The same things were measured in two ways. Each way mixes the same 11 hidden numbers, adds some noise and spreads widely along 6 directions of its own, which tell nothing about the thing.
Some things both ways: the first way, then the second way.
[ 12   3  -3  -8   7   9 -21   2  22  -4   2   5 -14 -16   6 -16  -6  -1
   8   0   8   3 -11 -12  -7   6  -9  -1]
[  4   3   1   2  12  -7 -23  -4   5  -4 -19  -5   3  -6  -5  32  -9  -4
  -9  -1   7   4   4]

[  5  -1 -10  -4  -1 -13  -1  -6   7   3  -8   8   3   4   6   0   2  -3
  -7  -3   0  -4   1   2   3   1  -3   8]
[  3  10 -18  -2   0  -3   0  -6  -2   1 -10  -2  -1  12 -13  14 -21  11
  -1   3  -1   1   0]

[ -2  10   7  -1  12   1  -4  -2   3  -2  -7   7   2  -9  -1  -5  -6  -5
   3 -13  -2 -13  -6   3  -9  -4   5   0]
[ -4  -3  11  -5  -2   0 -10 -14  -1  10  -5   1  -2  -3   6 -15  -5  -1
  -9   7  -4   1  -9]

[ -2  17   4  -1   7   8  -7   6   4   4  -3   5   3   0   7   5  -6  -8
  -7  -5   0 -12 -11   5 -11   4  10   1]
[  8  -6  -5  -9   4  15  15  12  -4  14  11  -5   2  -4   2 -11   2  -4
   4  -8   0  -1   8]

[  5   1  -3  -4   6  -2   2   1  -2   0  -9   0  -5   9   1   8   7  -5
 -18  -4 -16  -3   1   8   2  12  11  10]
[  2  18  -8   8  -4   7 -15   7  -1  -6  -2  -5 -13  -5  -6   6   0  -5
  18   7 -11  11  -2]

[  9  26   9  -6   1   9 -21  -2   5  -1   2   9 -17  18  -1  12 -24   5
 -15  -8 -13   2 -11  -6  16  15  -4  17]
[  5   6   0   1   4   2  -3   6   2  -3  -4  -4  -8   2 -10  17   4   5
  12   5 -14   7   5]

[-1  6 -2 -2 11 -6 -4  3 13 -2  2  4 -1 -6 -1  4 -3 -1  5 -4  5 -4 -8 -5
 -4  0 -5 -6]
[ -3   7   5   9  -6   3   9   5  -5  10  10   3  -7   6   4 -25   5   4
   8   1 -13   2  -8]

[  9  -4  -1   1   6   7  -5  10   4  -7  -6   5  -1  -5   2   4   5   5
  -1  14  -1  -1   1 -10  -2   8  -4   8]
[ -3  -6 -10 -10  -2  11  -9   1  -1   6  -6  -5  10  -6   5   3  -7 -15
  -2  -8  19  -9   3]

[ -5  -2 -15  -5  -2  -1  -2  17  14  11  -4   9   3 -16  15  -2  -1  -7
  -2  12  10  -2 -14  -3 -18  -4  -3 -12]
[ -4 -14  16   7  11 -10  13   2   7  10   5   4   9   4   3   1  11  13
 -18  -7  -4  -7   5]

[ 17   4  -6  -6  -6   4 -12   1   1   9 -11   9  -3  12   6   1  -2   1
 -24   3 -11   1   1   1  -4  20   7  12]
[ -3 -10  10   6   5   1 -12  -9   6   0   8  -1  -3  -7   9   5 -19   0
 -19  -2  -3   2   3]

[  4   2  -3   1  11   5  -5   2   9 -12  -5  -1   6 -21  -1  -8  16  -5
   4  16  12 -10   0   0 -21  10   1  -6]
[ -8  -8  12   2   2  -4 -15  -6  -3   2 -12  -6   1   1  15   6 -17  -4
  -6   4   3   4  -9]

[ -3   2  -1  -4  -2   3  -1  14   1 -11  -2   5  -3  -5   1   9  -3  -1
   4  10  -1  -2  -6   1   4  -1  -6   9]
[ 15  15  -1  -1   1   8   3   7  -2   4  -3   1   4   2 -13   8  11 -10
  16   2   4   9   7]

[  6   8  -2  -8   1   8 -10   1   4  -3  -8   6  -6  -3   3  -6  -5  -5
  -8  -2  -6  -2  -6   2  -4   7   3   8]
[ 15  13  10   9   6   6  -5   7   7   1   6  -1 -10  -5 -12  16   2  -4
   2   9 -12  19  11]

[  2  -4  -6  -7  -1   0  -5   7  12   8   0  -1  -8   6   1  15  -4   5
  -7  -6  -7   6  -8 -10   0   8  -1   6]
[ 4 -4 -2 15  0 -1 -2  3  6  2  9  0 -2 -8 -1 -7 13  5  1 -9 -6  1  8]

[-4  1 -7  0 -8  5  0 -1  6  4 -7 -1  3  2  5 11 -8 -7 -7 -2  1  1 -6  2
 -5  2 -5  5]
[ 16  19 -13   4   1   1   1   8  -2  -5  -6  -5 -12  -2 -10   4  -8 -11
   5   5   4  12   2]

[  8  10 -15   7  -4  11  -2   5  10  -7  -6   3  -4  -8   6   2   5   0
 -13  35  15   3  -8  -4   4  16 -20  -2]
[-13   9   3  -8   1   0  -3   1  -8  -5 -12  -6  -4   6   8   4 -18  -1
   2   5   3  -2 -17]

[-12  -3  -7   8  -3   4  12  18   1   0  -3  -6   8   4   1  27   2  -1
   5  10   7  -3  -9  -2  -2   3 -11   4]
[11  2 -7 -4  1  9 23 14 -5 -2 11  2 -7  5 -2 -8 11 -8 13 -2 -2 -2  5]

[ -1  -4  -7  -5  -7  13   7   5   3  -8 -12  -2   1   6  -7   8   1   5
  -3  -2   4  -4   0  -2  -3   4   1  10]
[  2  -5  -4  -9  -1  13 -13  -7   3   5   4   3   5  -3  -3   7 -13  -4
  -7  -7  20   1   6]

[-5  2 -8  3 -1 -4  7  9  1  7 -7  2 10 16  5 19  1 -3 -5 -1  1 -9 -4  4
 -3  6 -2  5]
[  6  11 -17   2   0   2   2   4  -8  -6  -3   3 -18  12  -5  -1  -2  -8
  12   3 -10  -3  -4]

[-10   4  -3  -1   1   7   5   9   5   0  -7   2  -1   0   4  12  -9   0
  -1  -2   2   0 -10  -9   2  -6  -4   6]
[  2   2 -12  -8   0   5  -3   5   3   9  -6   0   7  -6  -8  -4  16  -8
   2  -4   7  -8   4]

[ -2  22   1  -7  -4  13  -4   2  13   5   2   4  -1   1  -4  14 -20   0
 -18 -12   6  -5 -16   1 -10  -2  12 -11]
[  2  -7   9   7  -5   1 -12  -8   5   8   7  -1   2 -15   8 -16   2  -1
  -5  -1  -4   5   2]

[  1  -4  -3   4   6  10   0   9   0  -3 -10  -1  -2  -3   1   4   3  -1
   5  10  -5   0  -5  -3  -6  11  -9   6]
[  5  16   9   6   1   2  -2   9  -2  -8   2   4 -20   0  -1  -7  10 -14
   9   7  -8   6  -7]

[ 10   1  -5   1   1   3  -2   2  11  -8  -1   1  -8 -13  -2   2   1   4
   0   6   5   7  -5 -12   8   1 -10   6]
[  8   3  -6  -4  -6   4  18  11   4   9  11   1  11   0 -13   0   8  15
   7  -2   2   3   9]

[ 10  -8   2  -4   3  -6 -11  16   0   3   1   9  -3   4   5  15   5  12
   2   5 -11   1   0 -16   7   6  -1  20]
[ -2 -10  -6  -6  -3  -3   5   0  -3  13  -4   4  16   3   3 -10  10   2
   1 -13  14 -14  -1]

[  1  -2   3   7  20  -8  -2   7  13   0   7  -7   2 -11   2   7   0  -8
  18 -21   2   2  -8  -9  -6  -2  -5  -4]
[  2   2 -11   4   1  -4   2  13  -2  -8  -3   0   2  -5   1   6  12  -9
  11   5 -11  -5   1]

[ -2  -5  -7   2  -3  10   4  10  -1  -3 -11   4  -2  18   6  17  -6   0
  -7  10  -9   1  -2  -1   6   9 -10  13]
[ -6  -5   4   3   2   3  -9   6   5 -13  -3   6  -8  12  -5  29   0  -2
   1  14   2   6   5]

[  9   4  -5   6  -1   0  -2   3  13  -1   3   5  -4  -2  -2  11 -10   6
  -1   1   5   6  -8  -7   5   2 -11  -6]
[  8   2  -6   2  -8   4  14   0   2  -1  17   2   0  -3  -4 -13   0   3
   5  -1  -6   0   7]

Other things, the second way, with their names:
z_450: [ -4   5   2 -15   0   8  -3   3   0   6 -10 -14 -11  -6   6 -16  -7 -15
  -5  -5  12  -4  -9]
z_981: [  0   2  -3  -4   7   4 -12  -5   1  -1  -8 -14   2 -11   5   9 -19  -6
  -6 -12  10  -1   1]
z_103: [  1  -8  -4   7  -9  -4 -15  -7   9  -3  -6  -5   2   2  -3  16 -10  -3
  -1  10   1   6   9]
z_788: [  0 -11  15   5  -4   0   7  -5   1   3  12   0   0   0   7  -8  -9  13
  -3   4  -5  10   1]
z_797: [  3  10  -6  -3 -10   4  13  16   2   8  -2  -7 -10   6  -5 -21  14  -9
  11  -5  10  -2  -2]
z_693: [  6  11  -3  -8  10  -3 -10 -11  -6   0 -18   6   6   9 -12  24  -4   0
   4   4   0   0  -3]
z_242: [ 0  5 -2  8 -2  0  4  4  0 10  5  7 -2 10 -7 -5  0  9 -2  0 -1  3  0]
z_581: [ -1  15   8  -7   4  -8   9  -2  -8 -12 -10  -3  -2   8   0  12 -15   7
   6   3   3   4 -12]
z_745: [  5   2  15   0  -1  -6 -13 -19   4   4  -1  10   0   3  -7   6  -4   9
  -5  11  -9   8  -1]
z_778: [-15  -2  10  -2   2  -7  -7  -6   0  -7  -5   4   1   8   6  11 -13   9
  -9  -1   9  -4 -11]
z_324: [ 1  0 -9  6 -2  5 18 16 -5  0  7 -5 -2 10  0 -1 -1  9 15 -9  3  1  2]
z_909: [ -3  -1   1  -5  -2  -6   1   8  -2  -2 -14 -10   3   2   5   8  -8   2
   5   3   9   4  -6]
z_256: [  4  -1  -8  -4  -1   2   0 -10  -6   2  -1   1  -7   1   5 -18  -5 -10
  -1  -4   1  -8  -4]
z_855: [  4 -10  -8   0  -4   7  19  10   6  -1  19   4   3   3  -8   3   9   8
   5   3 -10  -2  16]
z_805: [  2 -12   3   5   1   2 -13 -13   4 -11   6   4  -3 -12  10  -3  -5 -11
 -11  -5   9  -1   4]
z_715: [ 12   0  -1  11   2  -3  -6   2   5   1  -8 -13   6 -13   0   8  -2  -9
   0   3   1  12  10]
z_760: [  9  11 -18   0  -2  -2   6  12  -2   1  -6   4   1   8 -13   8   7  -4
  10  -1   7  -2   3]
z_977: [ -3  16  -2   1 -13  -7 -15  -9  -3  -5 -11   5  -1   0  -3  -8  -3   2
   9   7   7   5 -15]
z_794: [  6  -9   0  23  -7  -1   9   9   0   8  11   9   7   6   3 -10  15   1
   9   2  -3   7   7]
z_209: [  0  -1   5  -6   7   1 -15 -17   0  -2  -4   5  11 -15   4  -3   8 -11
  -7  -9   9  -9  -2]
z_332: [ -7  -6   6 -12   1   5  -7  -7  10  -1   5   7  -5   0 -10   8   4  13
  -8   8  -4  -1   5]
z_768: [  2 -18  -7  -3   7  -1  -3   0   2  -3  -6  -3  11  -3   5  19  -8  -1
  -7 -11  18  -5   9]
z_26: [  4 -12   9   8  -1  -2  -5 -16   1   9  15  13   6  -7   4 -11   1  12
  -7   3 -17   3   3]
z_173: [  8  13   3  -8  -2  13  15   3 -10   1  14   7 -11   8  -5  -9  -8   4
  11   6  -4  11  -4]
z_907: [  6  12  11   2  -9  -3  19   8  -3  -2   8   4  -9   7  -1 -14  -3   3
   6  13  -4  12  -8]
z_217: [ 13  10   3  -6   4  -1  -1  -6   3   6   2   7  -6  -1 -17  -2  19   4
   5  -1 -15  -1   5]
z_167: [ 11   1  -9  -3   5   3   6   6  -7   5  -4  -8   7 -12   8  -6  -6 -17
   1  -2   2  -1   1]
z_975: [ 1  1  4 10  7 -4 -1  1 -1 -5 -2  7 -4 14 -5 21 -2  6  1  8 -9  5  2]
z_931: [  1  17  -8   8  -6  -7  -8   7   4 -11  -8  -3  -8   3  -9  10   2   1
  12  -1   5   3  -3]
z_966: [  4  17 -15   4  -3  -3  -5  16  -5  -4 -12  -4  -8   0  -3   1   4 -12
  14   2   2   1  -8]
z_922: [-15 -13   6  -2   4  -9  -9  -4  11  -3  -7  -2  -3   4   1  14  -8  13
 -19  -1   6  -6   0]
z_935: [ -5  -2   2   7   0  -2  13  13  -4   6   2   6  -6  10   4 -19  21   2
   7  -4  -3  -6  -7]
z_28: [-10  -6  -7  -1  -3  -5  -9   2   1   6 -13  -3   2   0   5  -8   3  -5
  -5  -3  11  -9  -7]
z_157: [ -9  -8   5  -3   1   6  13  12   0  -3   8   1  -9  15   6   6 -18   4
  -9   1  12   2  -2]
z_504: [ 13  -4  -4  -9   6  -9   8  -2   7  -4  -3  -3   2  -8  -9  10   0   1
 -10   2  -1  -2  10]
z_395: [  1  -5  -4 -19   1   6  -1 -16  -1  -3   4  -4   6 -11   6  -2 -22  -1
 -10  -7   8  -8   0]
z_501: [ -1  -8  12   1   1   0  -2  -2   7  -9   4  -7 -12  -1   8   7 -18  -8
 -12  10  -1   7   4]
z_39: [ 16   6  -8  14   6  -5   4  15   6   0  -7  -3  -2   6 -14  22  10  -6
   6   3  -3   7  14]
z_962: [  3  -8   4  -2   1  -5   0  -5   9   3  -1  -2   2  -9   0  -5   2  -3
 -16   4   1  -1   6]
z_612: [  7  12   9  13  -6  -2  -1  -1   0  -1   2  -2 -11  -5   1 -17   4  -7
   5   8  -8  13  -4]
z_755: [  0  -6  13   0   6   1   4   7   7   2   1   3 -14   9  -5   5   8   5
  -7   3  -1   5   4]
z_439: [ 14  12  -8  -3   5   1   8   9   1  -4   8   1  -2 -11  -6   1   7 -12
   3  -1 -12  -5   6]
z_649: [  0   8  -1   3  -1   6  11   8 -15  19   5   7   8   8   3 -20  11   8
  17  -7  -6   0 -11]
z_70: [-3  1  5  2  4 -4 -7 -5 -2 -5 -5  3  3 -1  3  3  9  0  5 -5 -2 -5 -5]
z_764: [ -6 -17  -4   4   4  -9  12   5  -3   7  -1   6   6  11   6  -3   5  12
  -7  -5   0 -10  -2]
z_276: [-15   6  15  -8   9  -2  -3  -3   3  -9  -6  -8  -8  -2   5   7 -16   8
 -13  -5   6  -2 -12]
z_175: [-11  -9   9   9  -5  -9  -1  -5   3   5   2   2   2   0   6 -15  10  15
  -2   0  -9  -2  -5]
z_137: [ -4   9   5  -6   0  -8  11  11  -1  -1  -7  -8  -9   3   2  -7  -2   4
   0  -1   3  -2 -12]
z_86: [ -7  -6   4   2  -3   7  -5  -7  -7   4   3   5   9   1  11  -6 -11  -2
  -1  -2  12   2  -5]
z_110: [-6 -8 -6  9 -1 -5 -4 -2  4  8  0  2  8  1  0 -2  4 12 -5 -7  0 -6  2]
z_93: [ -6   2  20  12   3   0  -5   2   0  11  -1   0  10  -2  13  -2  -8  -9
 -12  -2  11   6  -6]
z_131: [  2 -22  -3  -6  -2   7  -9  -9  10  -1   5  -6  10 -17   3   6  -3  -4
  -7   0   3  -1  16]
z_836: [ 17   2  -6  11  -2   9   0  -4  -1   9   7   2  -1  -3  -6 -11   9  -7
   8  -2  -2   9  11]
z_264: [  2   3  -1 -14  -6   7  14   6  -2  10   5   0  -4  -2  -1 -24   8  -1
   3   3  -1  -2  -4]
z_237: [ -8 -12  10   1  -4   5 -10  -4   1  11  -1  -2   5  -8  12 -16   2   0
  -4  -1  10   5  -4]
z_668: [ -4   0   5   4   6  13   3  12   5  10  10  -8   1 -10   5  -9  10  -9
  -4 -12  -1  -4   6]
z_72: [  2  11 -13  -2   2 -11 -20  -3   1 -12 -22  -5  -7 -11  -2   5   3 -13
   2  -1   5  -6  -8]
z_432: [11 -6  6  2  2 -6  0  0  3  0  2 11  2 -6 -2  0 14 -4 -4  9 -2  5  5]
z_532: [ 11   3   1   0   3   7  -4   0   1  -3  -6  -7   0  -4  -4  14  -5 -13
   4   9   1  12   9]

Some of these things the first way, each followed by its name:
[ -1   9   4   3   4   7   3  -5  -5  -8 -13   2   6  -2  -2  -7  -4 -15
   4 -11  -5 -17  -4  25 -11   4   5   1]
z_173
[  3  -6  -3   5   5  -2   2   6   7   5  -3  -1   1 -14   6   4   0  -3
   9  -6   1   3  -9  -8  -6  -4  -5   1]
z_504
[  5  -1  -3   3   9   4 -10   9  18   6   6  -2 -11 -10   5  10  -3   7
   6   2   3  10 -14 -22   0   4 -12   1]
z_137
[ 10   9  -1  -7   5   9 -22   7  11   5  -2  13 -18   3  11  -2 -14   0
 -11   8 -15   8 -12  -9   1  14  -7   6]
z_668
[ -4  -8   0  -2   2   4  -2   8   5   1  -2  -6   6   1  -1  14   3  -4
   6  -9  -2  -5  -1   0 -13   5   3   6]
z_768
[  5  -6 -13  -2  -3   3   0  13  18   2   4  -1  -8   2   1  13  -2   7
   2   1   9   7 -10 -13   6   6 -11   1]
z_778
[  0  12  -7   0  -5   6  -3  -1  -1 -15 -13   8   2  -7   0 -10  -1  -8
   3  14  10 -10  -3   9   0   6 -13  10]
z_693
[-5  1  4 -5  5  8 -2  2  2 -4 -5 -3 -5  2 -2 12  0  0 -5 -1 -8 -4 -5 -2
 -4  3  6 12]
z_237
[-13   1  -4  -7  -5  -4  16   4  -6  -5 -11  -5  11   2 -13  12   4  -2
   0 -21   2 -12   0   8  -4  -8  11   9]
z_745
[ -3  12   0  -2  -3   9  -5  -1  15 -10   2   1   0   0  -6   5 -16  -5
   6  -8  11  -6 -10   5  -6   2  -9  -7]
z_86
[ 2  5  4  0  7  4 -9  2  7 -9  0  6 -5 -7  3  2 -8 -5  7  3 -5 -3 -7  3
 -1  2 -7  2]
z_532
[  3  -6 -11   4  -1  -4  14  11   7   0  -1 -10   3  -2  -5  16  11   3
   3  -4  10   1  -6  -3   3   3  -2   1]
z_395
[ -4   1  -4   8  -1   1  10   1  -3  -4 -10   0   5   7  -3  16  -5  -4
  -5   2  -5  -1   0   2   3   4  -7   6]
z_855
[ -1   9  -2  -7  -2   6  -9  -1  15   1   2  -5  -6   2  -6  11 -10  -1
  -3 -13   2   1 -10  -2  -5   6   0   0]
z_981
[ -3  15  12   6  14   9  -4  -3   4  -2  -4   4  -2  -7   0   1 -17  -4
   9 -16  -2  -9 -13  -1  -6  -5  -1  -1]
z_264
[ -4   4   0  -3   4   3  -4   6   7  11  -3   8   1   4   8  13 -13  -1
  -7  -7  -4  -4  -9  -6  -9  -3   5  -1]
z_28
[  1 -12  -3  -1   4  -8   1   8   2   2  -3   1  -2  -6   2  13   8   0
  -1   6 -12   2  -1  -1  -2   3   1   6]
z_612
[ 5 -9 -7  1  2  0 -1 10  7  1 -5  6  1 -5  9  2  3  0  4  6  2  1 -2 -9
 -3  2 -7  6]
z_760
[  6   3   3  -5   1  -2 -17  -1   4   1   2   6  -6  -5   3   8  -6  -4
  -8   1 -14   4  -1   0  -3   6   1   9]
z_715
[  0   7   7   2   9   5  -7   0   5  -2   0  -1   2 -10   0   7  -4  -7
   0  -5  -4  -6  -6   4 -14   3   6  -4]
z_909
[-14  -5  -4   3   7   8   7   0  13  -1  -6  -7  11  -3  -1   6  -6 -11
  15 -15  10  -9  -6   3 -24  -3  -4 -13]
z_157
[  3  -6 -15  -3   2  -6   1  15  10   3  -4  10   5  -5  15  -4   8  -7
  -1  14   5  -6  -6   7  -8   4  -1  -7]
z_975
[  2  26  -3   7  -2  25 -12  -6  20  -7   0   4  -3 -13   2  -2 -23  -4
  -5  13  24   2 -17 -10 -12   7 -19 -15]
z_966
[ -6  19  -1  -3  -6  12 -15  -1  13   0  -3  13   2  -7   7   0 -29 -10
  -4   4   7  -4 -12   2 -15  -2  -9 -12]
z_39
[  1  17   9  -7  11  -2 -16  -3   7  -7   2   4  -3  -3  -3  -5  -8  -7
  10 -19   0 -10  -7   3  -3   4   1   8]
z_649
[ 5  2 -2  0 -1 -9 -7 13  3 10  6 -2  4  7  9 25  2 -1 -6 -8 -6  5 -5 -8
  8  6  2 18]
z_167
[  7  -5  -8   2  12   9   4   8  15  -5  -5   3 -18  -3   4  -2   3  11
   5   7   6   5 -13 -19  15   2 -15   7]
z_332
[ -5   3 -10   3   7   3  -4   7  23   4   3   4   8 -16  12  -2  -3  -6
  11   4  26  -7 -15  -9 -18  -4 -12 -18]
z_764
[ -2   1  -1   0   9   4 -12  12  13   6   3   7  -7   1  11   8  -9   2
   8   7   1   1 -14 -15  -2   4 -14   2]
z_935
